The rows of each matrix lie in a flat space through zero, up to rounding. After each matrix: how many dimensions does the smallest such space have?
In the rows, 128 means zero.

[[ 77 137  97 121 159 163 189 106  93 159 134 158 124]
 [137  98 105 104 144 157 125 191 148 135 121 102 131]
 [ 97 105 160  69  68 125  73 114  79 102 155 145  57]
 [121 104  69  84 102 171 133 104 106 114 201 149  72]
 [159 144  68 102 228 190 168 110  82 173 144 143 122]
 [163 157 125 171 190 156 149 115 111 141  82 100 173]
 [189 125  73 133 168 149  97 137 153 100 127  70 131]
 [106 191 114 104 110 115 137 158  86 153 141 190 115]
 [ 93 148  79 106  82 111 153  86 171 153 182 164 124]
 [159 135 102 114 173 141 100 153 153 143  80  85 148]
 [134 121 155 201 144  82 127 141 182  80 115  59 173]
 [158 102 145 149 143 100  70 190 164  85  59  65 136]
 [124 131  57  72 122 173 131 115 124 148 173 136 100]]
	10

[[184  96 208 188 118  83  74  69 107 148  78  99 147]
 [ 96 103 154 149 143 130  70 193 113 109 149 115  81]
 [208 154 166 185 219 129  49  58 123 168  60 148 125]
 [188 149 185 102  38 135 142  32 153 206 101  66 125]
 [118 143 219  38 159 151 145 188 150 197  94  64 142]
 [ 83 130 129 135 151 103 161 230 144  93 136 147 141]
 [ 74  70  49 142 145 161  73 180  83  50 170 134  91]
 [ 69 193  58  32 188 230 180 243 126  84 124  96 186]
 [107 113 123 153 150 144  83 126  25 105 149 166 139]
 [148 109 168 206 197  93  50  84 105 140  53 148 133]
 [ 78 149  60 101  94 136 170 124 149  53 220 132 135]
 [ 99 115 148  66  64 147 134  96 166 148 132  40 114]
 [147  81 125 125 142 141  91 186 139 133 135 114  72]]
	10

[[184 127  82  99 179 138 120  54 132 135  77 206 100]
 [127 128 135 161 104 144 135 144 160 165 112 120  95]
 [ 82 135 159 154 155  75 114  95  85 106 121 104  87]
 [ 99 161 154 179 107 171 127 112 153  96 117  85  87]
 [179 104 155 107  90  39  85  89 198 150 194  86  87]
 [138 144  75 171  39  96 140 149 184 120 125 181 105]
 [120 135 114 127  85 140 121 109 167 170 105 152  52]
 [ 54 144  95 112  89 149 109 148 122  61 130 139 160]
 [132 160  85 153 198 184 167 122  82 140  98 104 126]
 [135 165 106  96 150 120 170  61 140 150 107 116 131]
 [ 77 112 121 117 194 125 105 130  98 107 105  82 184]
 [206 120 104  85  86 181 152 139 104 116  82 122 120]
 [100  95  87  87  87 105  52 160 126 131 184 120  79]]
	11

[[ 27 111  83  93 110 136 209 123 133  66  26 114 161]
 [111 145 130 122 158 149 136 148 104 106  89 144 123]
 [ 83 130 112 112 136 141 162 136 119  95  72 131 138]
 [ 93 122 112 116 122 131 156 127 129 106  92 123 139]
 [110 158 136 122 182 163 133 164  86  96  71 158 116]
 [136 149 141 131 163 147 116 150 103 121 113 148 115]
 [209 136 162 156 133 116  65 125 131 181 216 134 104]
 [123 148 136 127 164 150 125 151 101 112  98 148 118]
 [133 104 119 129  86 103 131 101 160 147 162 105 140]
 [ 66 106  95 106  96 121 181 112 147  98  80 108 155]
 [ 26  89  72  92  71 113 216  98 162  80  52  92 174]
 [114 144 131 123 158 148 134 148 105 108  92 144 123]
 [161 123 138 139 116 115 104 118 140 155 174 123 123]]
	2

[[179 106 125 147 189 110 166 150 142 138  96 143  78]
 [106 202 120 119 150 100  94  92 116  86 152 121 159]
 [125 120 129 129 124 137 136 126 130 132 124 132 123]
 [147 119 129 154 135 121 130 145 137 137 134 145 114]
 [189 150 124 135 185  71 135 175 136 110 107 106  82]
 [110 100 137 121  71 171 155 143 134 138 111 123  99]
 [166  94 136 130 135 155 176 165 139 149  92 129  70]
 [150  92 126 145 175 143 165 116 136 153 107 163 108]
 [142 116 130 137 136 134 139 136 132 138 124 138 116]
 [138  86 132 137 110 138 149 153 138 147 112 131 102]
 [ 96 152 124 134 107 111  92 107 124 112 158 129 164]
 [143 121 132 145 106 123 129 163 138 131 129 125 103]
 [ 78 159 123 114  82  99  70 108 116 102 164 103 186]]
	6

[[209 139 195  99 139 112 143 144 155 124 170 139 106]
 [139 131 146 106 111 126 116 117 139 122 110 150 110]
 [195 146 109  92 165 144 107 191 123 127 120 138  80]
 [ 99 106  92  93 148 123 105 153 168 106 110 120 145]
 [139 111 165 148 146 129 152 209 138 117  56  81 140]
 [112 126 144 123 129 124 160 109 109  77 140 111 136]
 [143 116 107 105 152 160 131 123 130 155 132 119 136]
 [144 117 191 153 209 109 123 193 177 153 105  75 154]
 [155 139 123 168 138 109 130 177 125 142 156  95 138]
 [124 122 127 106 117  77 155 153 142 105 105  97  89]
 [170 110 120 110  56 140 132 105 156 105 196 111 198]
 [139 150 138 120  81 111 119  75  95  97 111 101  99]
 [106 110  80 145 140 136 136 154 138  89 198  99 207]]
	10
